The first 5 rows are patterns. Each new row is the sum of 2 different patterns, raised or lowered, with some noise. Before adding, each is slid sideways (what falls off one end comes back at the other) and multiplied by a number that may be negative. Names go in the order of the patterns.
Known rows, each followed by the names of its patterns:
[ 24 -13  21  -1  12 -12   0  -4  -7 -25  -2   6 -18  12 -18 -17  15  13
   9 -12 -25  -7  17  25   0  22   0  22 -24  20 -16  11  26 -14  -2  25
 -22  15   4  -9   5 -22  -2 -14]  (0)
[ -2   3  17 -12  19  16  -2  15  -3 -15  17  11   0 -11  -2   1  15  -7
  13 -25   9 -18  17 -10  -5 -20  -9  15 -24  -8   9 -13  -1  -5  11 -10
 -22 -17   0 -14 -25  12  26  10]  (2)
[ 10  22  15  12 -20 -14 -14   9  -2   6 -17  24  18   0  16 -14 -26   8
  14   2  13 -17  -2   6  26   6  20 -16  -1   0  -9  13 -12  26 -24   9
 -12  -4   8  -4  20  -1  15 -26]  (1)
[ 20 -23   7 -10 -10  14 -22  -7  15  12 -18  20 -11  -6  -3  -5  14   0
  -7  -5  15 -14 -26  17 -19 -23 -25  25 -22 -19  20  10  21  19  20 -23
 -15   1   4   7  16 -26  -2 -25]  (3)
[ 24  13  21  10  22   6   1  24  20 -22   2 -25  19 -17 -11  -4 -16   9
 -15   5  10 -21 -25  -6 -18  -9   9   7  18 -14 -11  21 -21  14  -6 -22
  12 -13   1  15  24  25 -14 -13]  (4)

New rows. What belongs after each?
[  9  -2  17 -24  21   7  -9 -25 -31 -15 -36  27  29 -17 -12  -6  -4  30
   1  15 -10  13  17  -2  28 -31  34  14   3  -5   6   3  17   0  19   8
  -8  -9  16  30   3  16  38   7]  (2) (3)
[-32 -17  -6 -42 -35 -36  -4 -20 -33 -27 -25 -34   4 -36  -4 -40 -23 -33
 -20  -8 -28 -15 -27 -40 -20 -34 -22 -32 -26 -19   3 -25  -1 -14 -24 -37
 -31 -14 -31 -29 -16 -45 -24 -11]  (2) (4)
[-18 -31 -15  -6 -19 -17 -22 -37 -17 -29 -16 -22 -26 -20   5 -14   5 -18
 -16 -27 -20  -6 -26 -17 -13 -33 -13  -1 -23  -4  -5 -31 -26 -23  -2 -12
 -28 -10 -23 -22   9 -30   1 -27]  (2) (4)
[-19 -24 -14   6  -8  -3 -12 -49 -45 -15   2 -24 -15  -9 -15 -49  -4 -43
  -5  13 -46 -30   1 -28  -9 -16 -34  -8 -48  -3 -34  12 -44  10 -15  10
 -22 -29  -2 -18 -47 -11 -16 -31]  (0) (2)
[ 12   6 -19   6  -7 -31  16  -4 -12  19  -4   5  -3   3   0  23   4  -3
  14  -7  26 -26  28 -28  15   8 -12   1  13   0   9  11 -28   9   2  10
  -4  -1 -21   7   4   5  -6 -15]  (0) (1)
[ 30  12  28  20  34  38  36   2  31  22  14  -3  45  11   9  10  61   8
   6  53  27  56  51  31  -2  10  36  44  35  25 -13  25  -9  40  -8  49
   6  29  26 -12  33  36  17  26]  (0) (3)
[  8   9  -3 -12 -27   0 -11  17 -14 -11 -16 -17  17  12 -10 -13 -21  -6
  -6 -32 -26 -18 -15  -6  12  -9 -26 -22 -21  -6 -11  -8 -22  -2 -30  -2
   4 -16   5 -21 -12 -20  -2 -12]  (1) (4)
[ -1 -15  31  38 -20  21  17 -21  16   3  16   7 -20   1   9  14 -33  41
 -14  -4 -31  30 -21 -20   3  14  32  11  33 -36 -24  21  21  18  12 -44
  -2  -6  48 -17  35  -2  15  -1]  (0) (3)
[-29 -48 -13 -58 -20 -53  24 -47 -26 -44 -54  12  -5 -28 -13 -29 -26   3
 -47 -23 -20 -26 -28  14 -45 -34 -32 -23  -5 -15 -21 -24 -24 -40  12 -31
  -3   5 -45 -18 -52  16  -8  -4]  (0) (1)
[-15 -33 -26  25 -10  12 -22 -21  -6  -1 -32 -17   9  -6  -5   9   3 -14
   6 -15  25  -5 -12 -16   0 -44   7 -24   5 -10 -28   1 -43  25 -28   5
   2 -31 -23 -29 -19 -30  25 -14]  (1) (4)
[-11  13 -21 -16 -21 -12 -13   6 -46 -25 -29 -15 -24   6 -26 -30  -6 -36
  -7  -4  -9 -44  -3 -36  -7 -19 -17   1 -21 -11 -39   8 -32 -25  -1 -36
 -29 -48   2 -37 -12  -9 -25 -14]  (1) (3)
[ -5 -56 -12 -44 -19 -33 -37 -27 -48 -11 -24  -8 -22 -38 -31 -39 -58 -44
 -14 -24 -22 -31 -51 -20 -43 -26 -27 -36 -26 -44 -24  -9  -4  -5 -50 -34
 -14   1 -14  -5 -17 -17 -22   6]  (2) (4)
[ -4  16   9  17   7  20 -15   3   7  10  35  22 -14  -2  21   1  -5  -3
  10  -2   3  23   9   1  -5  12  41  -8  16   8  25 -31  38  26 -11   4
 -22  -1 -28  44  14  18   4  -4]  (1) (3)
[-35 -13 -24 -20 -13 -20  -8 -12 -25 -23 -28 -31 -20 -14 -22  -4 -31 -14
  -1 -36 -32 -31 -29 -36 -50 -12 -28 -48 -28 -41 -29 -28 -33 -27 -38 -27
 -10 -23 -19 -29 -21  -4 -27  -7]  (2) (4)
[ 15  22  31  16   9  58  22  41  36   7  -1  34  31  59  15  23  -1  31
  13  16  20  49  -3  28  27 -11  43  29   4  47   1  23  35  22  34  36
  53 -10  48  17  45  -4  51  37]  (0) (3)
[ 13   6  21 -20  -2  26  36  29  22   4  12  12  10  18   9  31 -22  31
  11   9  29  11  21   6  13  -9  25  24  37  14 -10   9 -11  22   5   6
 -18  20  36  17  10 -11 -25  11]  (1) (4)
[-11  45 -15   5  22  28  30   3   7  11  42  25  24  53  27  46 -21  27
  -7  36  42   5   5  59  12  28  31  -2   5   2  19   4  51  -2  36  21
  47  11  29   1  13  -3  11  29]  (0) (1)
[ -1  13  14  -5  30 -15 -22  14  18  12 -15  -5 -13  14  33  -4  27  16
  18 -21  24   1  18  31 -15   8  19   4  18  21 -11  20 -10  18   2  18
  10  26   3  23  -1   8  -1  10]  (0) (2)
[ 13  -7 -28 -25 -14  -7 -12 -30 -33 -12   0 -41  12  -9 -27 -29 -18  -9
 -17  11 -19  19 -38 -16   3 -19   7 -10 -25  23 -20 -14  16   5  25 -10
 -32   5  -1  21  24  17 -13 -26]  (0) (4)
[ -7  28  -2   3 -16 -11 -22   2  13   8  -4 -11   2 -23  11  -6  12  -4
 -12  17 -15  16 -20  31   5  -8  -2 -11  24  12   4   9  17   0  25 -10
 -20  -1 -23  19  30 -13   5  -7]  (1) (4)
[-16  17  -3   1   5  -6  11  -4  25  19   5 -16  11   6   6  13   0 -15
  -2  13  32   4 -26 -27   4 -21 -15  -3  45  -8  17   0  -5   8  21  -2
  25   2  -1   4  14  31  11  11]  (0) (2)
[-12  39  -2  25 -21  13  -1  -2  -7  27  16   2  28  26   6   4  18   8
  23  19  -7   6 -12   4  44   3 -20 -28  20 -27  -5   5  34   4  37   9
 -29  13  14 -12  34   3 -11  16]  (0) (3)
[-16  23  12  18 -13  19  27 -10   7  29  35 -31  33  12 -21   8  -1  -7
 -18   8  15  17  19  -1   6  31  22  11   1  17  10  32   3  -5  40   2
   5   0  20  -3   3  11   3  28]  (0) (3)
[ 21  -9  -4   8  -6  -6  22  39  35 -12   1  40   3  -5   2  22   2 -16
  34   3 -30   6 -31  19  -4 -22 -13 -14  18 -11   4  -4  -9 -30  20 -23
  11  -7  14  16   5   1   4   4]  (2) (4)
[-41  -4 -14 -12  19  14  26 -44 -15  34  16  24 -14   0 -18  -1  13  17
 -44  12 -17   7 -10 -36 -34 -19  14 -20   3 -18 -27 -24   7 -24  -2 -15
  -5   7 -32  -6   0  -5 -18  -6]  (1) (4)
[  8  18  11   2 -11  40 -14   4  -3 -11  30  11  20  15  26  21  10 -17
  14  22  10  24  42  10  -3  25  11   6  14 -11   5  -7 -11  17  -3  13
   3   0  26 -20  13   4   4   8]  (1) (4)
[  0   6 -20   5 -15 -14 -25  -7  -5 -11 -35 -22 -10  -8 -10 -14  -5 -27
 -12  -8 -20   9 -27  12  17 -10  -6 -14  -4   3 -14  -1  -3  -6  -7   8
  -9 -10 -12  -1   6 -33  22 -20]  (1) (4)
[-28 -24 -39 -16 -50 -47 -55  -7 -45 -67 -31 -16  -2 -16 -15 -21 -36 -19
  -1 -48 -29 -28 -48  -2   2 -36 -49 -32 -34   0 -33 -21 -67 -21 -58  -2
 -34 -29 -37 -47  -4 -69 -15 -27]  (2) (1)
[-36  11 -15 -15   4 -21   9 -13  21 -32  16  14  14  -1 -26 -23 -25 -12
  -8  -1 -31  23   2 -16  13 -12 -32  -7  -8  -9  14  -5  -7  10  18  10
   1  -8 -13   2   1  -4 -19  31]  (0) (1)
[-22  -2 -23 -32  -8 -12  -6   7 -15 -12  -9 -21   1  -4 -26 -15 -18 -11
  -1   1  -4  11 -13  -6 -16  17 -18   8  -7 -12 -10 -21   7 -11  11 -10
 -12 -26 -32   6   4   3 -26   0]  (2) (1)
[-22   2   3  19 -20  -7 -30  -1  29 -10 -10 -23  12  14  15 -46 -47  -7
 -40   6  -8   8 -40   9 -26 -20  11 -13 -53  10 -38   4   5 -10  25 -16
  20 -48  29 -36   7 -12  -1  -3]  (0) (1)
[ -2   1  -3  -9 -17 -20  -7   3  -2 -19  -1 -25 -25  -7 -20 -18 -32   1
  -8 -14  19  -8  21  15  12 -14 -18   7  -7  -3  20  -8  -2 -10  15 -23
  -3 -21  -5  12 -32   5  -3  10]  (3) (4)
[-31 -31 -16 -24 -10 -63 -22 -26  -5 -34 -40 -49 -47 -11 -45 -28 -31  -5
 -29 -15 -24 -44 -51 -27  -7 -28 -25 -42 -19 -30 -27 -13 -22 -56 -50 -17
 -49 -33 -25  -1 -31 -13 -21 -43]  (1) (3)
[-49 -60 -19 -30 -43 -42 -16 -20 -23  -5   4 -18 -30   3 -33 -30  -8 -35
 -17  -3 -18 -18 -28 -18 -42 -16 -39 -18 -23 -18 -50   0 -19 -43   7 -35
  -8 -27 -14 -35 -11  -5 -12   3]  (1) (3)
[ -8  -6 -32   0 -24  -5 -28 -32  -9  -8  -5   8  -9 -11  -1 -46  -7 -40
  13   7 -41 -20 -47 -16 -44  10 -24 -50 -44  -3   6  25 -14 -10   2 -12
  19 -43 -15 -14 -35  19  33 -14]  (1) (4)
[  0  23 -16  30  41   9 -12  10  42  12 -13 -22 -19   0 -32  13 -33   9
 -16   2  -5  -9  -2  -6 -16  35  -6   4  -4   9   7  31  10  -3  -4  -9
  10   9  22 -13  27  20  16  17]  (0) (2)
[  1  -7   2 -16  -6  -2  -7 -18  12  -9  -2 -15  10  -5 -21  19  11   3
  -1   2  -6   4   1 -11 -13   5 -30  -6 -31  21 -28  11 -14 -25  12 -16
 -19  15  -3 -15  13 -12   5  -2]  (0) (3)
[64 25 60 16 59  0 59  4 39 42  9 39 42  8 50 27 21 30 19 24  4 43 22 44
 14 49 38 37 26 26 17 21 45 21 40 25 13 37 54 44 19 -1 24 50]  (0) (2)
[ 18   5  -9  -3  16  -2 -23  20  -3  -5  17 -17   8  21   5   1  19   7
   6   1 -15  21 -14  41 -17  25 -18  13  13  23  23 -10  32  -2   4  32
  16  19 -14   7  16  23   4  21]  (2) (1)
[ 28  -8  -9  16 -13  37 -24  17   9 -12 -10   1   1   2  25  -3  33  11
  11  38 -28  13  -1  -5  20   2   2  39  43  35   4 -14  16  27  37  21
  39   1  10  35  46  -9  22 -31]  (1) (4)
[-29 -30 -28  -8 -29 -11 -17 -39 -23 -32 -17 -24 -10 -15 -28 -26 -36 -18
 -29 -15 -23 -23 -44 -22   6   3 -27 -16 -10 -38 -15 -53 -50 -36 -23  -4
  -6 -29 -37 -35 -17  -7  -6 -38]  (1) (3)
[  0  -5 -35  27  -6  19  10  -3 -11 -29  -2 -13  26  -3 -34 -16 -27  23
  -4  12 -20  -4  -1   0 -27  -9   5 -28  16  14 -15 -16  -8  -5  13  -4
 -11 -18 -17 -31  20 -14 -16 -12]  (1) (3)
[60 52 10 29 16  5 36 47 12 35 -5 40 13 51 22 30 20 11 19 30 41  3 56 -4
 27  9 19 42 22 37 21 47 -4 16 54 26 19 -7 29  2 20 35 33 25]  (1) (3)
[-11   9  26 -29  26   8 -14  11 -20   0 -21  31  -1  30  -2  19  -3  -5
 -19 -14 -21   1  -5 -13   0 -28 -17   7  18  16 -22 -32  -7  22  23  -3
  18   6  13 -11  14  -7   2  31]  (0) (2)
[ 17  13  20  40   8  30 -17   3  -4  31  12  17   6  53  23   9  41  -7
  11  30  11   4  15  11  30  25  17   0  27 -14  12  -5  26  10  16  22
 -27  31   3  -6  37  -2  25  21]  (0) (1)
[ 19  -9  18  -1 -10   6  18  15   3 -28  -9   5  23  -4  23 -23 -11   3
 -14  11  -1  13 -25   9  -2  -2   8 -12  21  -9  24 -24  18   8  16  11
  -3  -6 -19  22   1   1  -8  21]  (2) (1)
[  5  11  -4   4  38   7  -8  30  15  24  29  -4  31   1  29 -10  18   7
  36   2  27  10  -6  24  19   7  13  -1  36   1  44  24  45  23  32  50
  -2   2   5   7  26  17  32  12]  (2) (4)
[-12  33  18  -9 -16 -17  20   2  14 -15  22 -11  32 -16 -28  13  -6  -1
  38 -12  -5  10  -6  32   6  10 -25  12 -23  16   0  14  13  -3  17   5
  19  -5  31   4  12  21 -17  -3]  (0) (1)
[  2  -7  23   3 -16  13  16 -26  -6 -18  -4   0 -17  20 -15  -6 -12  -9
 -10   9 -24  -3  -7   6   3  11 -12   2  -1  10   0  21 -23   1  -1  20
  19 -12   2  -9 -12  -2   0  -7]  (0) (2)
[ 4 47 23 32 28 37 66 21 56 29 58  2 47 33 29 27 23 24 39 48 39 45 22 45
 34 34 22 41 26 70 33 25 15 22 33 37  3 44 27 32 30 19 48 38]  (0) (3)
[-13  -1   1   4   5 -13  30  -8   7  13   1   8  21 -13  -4 -24  25  18
   1   0 -25  12 -11  -8  10 -14  -8  15   7  38  -1  20  23  22  10 -19
  10   3  -7   8  33  -3   9  15]  (2) (4)
[  3  -8  19 -38 -15   5  -3 -10  -2   0 -29  -6 -23   2   1 -16   3   4
  -8 -52  14  -6 -15 -20  -4 -32 -34  14   2  13  -7  29 -17 -20   2 -17
 -22  12 -15  -8 -20  -4 -27   3]  (1) (3)
[ -6 -20  18  24 -20 -23 -17  -4 -16 -13   8 -23 -18  15  -6  19  -6   2
   3   7  20  -3  10  -9  -2   4  34   1  23   1   0   1   2  18   1   2
  19 -14  13  13  -3   3   8   5]  (2) (4)
[  0  29  15  12  26  34  15  28  21  28  31  23  31   2  30  29  18   2
  23  11  43  10  16  -3  13 -12  11  10  21   2  33   6  -1  25  25  -5
  18  -2  16  14  -3  40  37  37]  (0) (2)
[-14   4  39   3  34  29  40  -7  21  36   7 -20  -8 -29   6  12   6   0
 -11   7 -15  26  12   8 -28  16 -14   3  18   0  32   0 -15  14   2   3
  11  -5  17   0  -5  18  30  24]  (3) (4)
[-34 -28  -2 -18 -37 -13 -15 -39 -37 -12 -34 -27 -54   1 -37 -25   3  -7
  -5   1  -8 -18 -35   0 -22  -3   5 -26 -12 -48  18 -33 -16 -12 -23  -2
 -45 -15  15   3 -33  11 -10 -30]  (2) (3)
[10  0 18 17 33 35 11 16 21 27 38 34 21 11 31 13 33 21 29 22 29  9 13 34
  5 41 22 32  9 21 33 31 31  2 22 28 17 31 37 28 23 42 34 22]  (1) (3)
[-23 -29  21 -11 -27  12 -28 -27 -12  -1  22 -17  -3 -41   1 -39 -10 -20
 -10 -19   9  -3  36 -15  -3  19 -15  20   5  -9 -24 -23  20  30   6 -13
 -26 -11 -37 -16 -24  22 -39  22]  (0) (4)
[  8   4  27   2  18  21   0  18  46  -6 -13  35  11   1  -1  29   4  -6
  56  19  51  22  46   2  23  27   6  45  39 -11  26  -3  41 -11  33  31
  28  31  14  33  25   9  -3  41]  (2) (3)
[ 16   4   6  31 -36   8  39  -4  25 -17 -22 -11  -7  -6  -6   1  13  33
  -1  25 -22 -26   6   9 -20  15 -11 -17  14  10  -8  30  -5   4  -8 -29
   5  -2  43 -28  26  -9  12 -11]  (0) (1)
[-17 -12 -10 -10 -22   4  -1 -13 -12   8  -2 -20   0   0 -35 -24 -17 -36
 -30  11  -9 -10 -15  -9 -28  -4 -17   5 -30  -6  -9  15   3 -21  10   7
 -27  -7  11 -28   4  -5 -16   1]  (2) (3)
[ 12 -24 -18 -22   3 -33 -16  13 -17 -17 -25 -37 -22   8 -27 -17 -27  16
   5 -13 -11 -19 -45  15  -8   3 -16 -19 -10  12  15 -16  24 -19 -20  -3
 -19   0 -31  14 -16   9 -26  -6]  (2) (1)
[-41 -10 -24 -43 -44 -14 -38 -20 -22 -16  -6 -43 -27 -10 -26 -25 -25 -51
 -13 -31 -22   6   1   9 -55 -30  17  -1   4 -23 -10 -24 -16   1  -3 -58
  -7 -38  -4 -31 -43 -42 -35  -1]  (1) (4)
[ 23   7   6  25  -6  20  -1   4  22  14  11  13   7   5  29  -3  28  -1
   5 -11  16   7  21  -1  -8   4 -10  -8  18 -13  20 -12  28  -4 -22   2
   8 -14   2  10  26  18   2  19]  (0) (2)
[ 15  12   5  -3  53  17  54  -4  41  33  39  41   4  49  21   6  46  44
  27  33  36  22  23   6  44  43  -1  31   6  27  41   3  40  10   4   0
  -7  38  39 -10   5   5  19   4]  (2) (4)
[ 11   2  11  -6  21  14  12  36 -23  27 -15  -5 -25  -4  17  19  -8  18
 -11  -8   6  -9  24   2 -26  11  -1  36  12  25   0 -12  22 -23  18 -20
  18   6  42  -2  -1  28   2 -22]  (0) (4)
[ -5 -35   7 -21 -30 -45  20 -41 -19 -26 -24   3 -19  -7 -17 -12 -36   4
  -9 -50  -1  -6  15 -21  -5 -10 -36 -37 -25 -31 -41 -14  -8 -32  -9 -23
 -30  15 -24  13 -57  21 -27   2]  (1) (3)
[-33 -39  -2 -43 -36 -28 -50 -15 -21 -27 -42 -58 -46 -36 -41 -48 -27 -11
  -3 -25  -6 -16 -28   4  -5 -19 -15 -18 -36 -12  -1 -10 -31 -18 -19 -15
 -34 -18 -41 -11 -51   4 -40 -23]  (2) (4)
[ 24  13  26   1  45  -3  18  35  -7  26  39  -5  15  17  -4  27  -6  15
   7  29   6  19  28  20   9  16   2  12 -20  13  13  13  17 -11  -8  21
  37  29  10 -14   9  26  47   3]  (0) (1)
[ 43 -12 -10  -5  -3   1 -29  10 -26   3  -5 -24 -11   7   2   0  10   4
   3  -3   1 -12 -22  23 -19  26   3   2  -6  19   1  -1  19   3 -26  10
 -12  16  -6   9  24   6   6  -4]  (2) (1)
[37 42 35 38 36 -4 -4 -8 22  1 17 18 11 -2  5 11 22 22 17  2 12 35 21 36
  7 32 -8 52 -4 36 -9 37 22 44 34 18 43 28 21 28 33 37  2 20]  (0) (2)
[57 13 35 29 15 18 13  8 15 45 35 34 28  2  6 29 31 35 -6 38  6 37 18 12
 43 14 -3  4 26 -3 36 31 33 17  2 31 14 32  6 22 50  0 35 49]  (3) (4)
[-20 -39 -45   0 -24 -15 -36  -3 -44  16 -17 -21 -16   1 -40   9 -21 -25
   3 -13  -8 -19   5 -48   0 -30 -11 -23  -9 -16  -7  -4  -2  -4  -4 -12
 -14  12  14 -43 -12 -11 -18   4]  (0) (3)
[ 17  -7  12   2 -24  31   3 -16  10   9  -7 -31  16   7   0 -17  28  10
 -27 -16  -4  14   7  -8  -6 -30 -17   1 -15   9  -7 -24 -32  11  -2   5
  -7 -24  13 -28  21  -2  22 -29]  (2) (3)
[ -1  -5 -15   8  15  11  15 -19  11   0 -16  12  -9  14 -25   7   3   5
   3   2  25  -8  -8 -27   5   8  -8   7 -24 -24 -11   0  -3   5 -22   3
   6   1   7  -9 -25   7  -1  12]  (2) (1)
[ 10  15  23  13  32  10  27  -2  15  17  39  12  11  28  15  16  37  22
  14  -5  21  44  49  18  41  38  18 -17  21   9  22  18  22   3  17   6
  14  22  26   3  -2  15  17  32]  (0) (2)
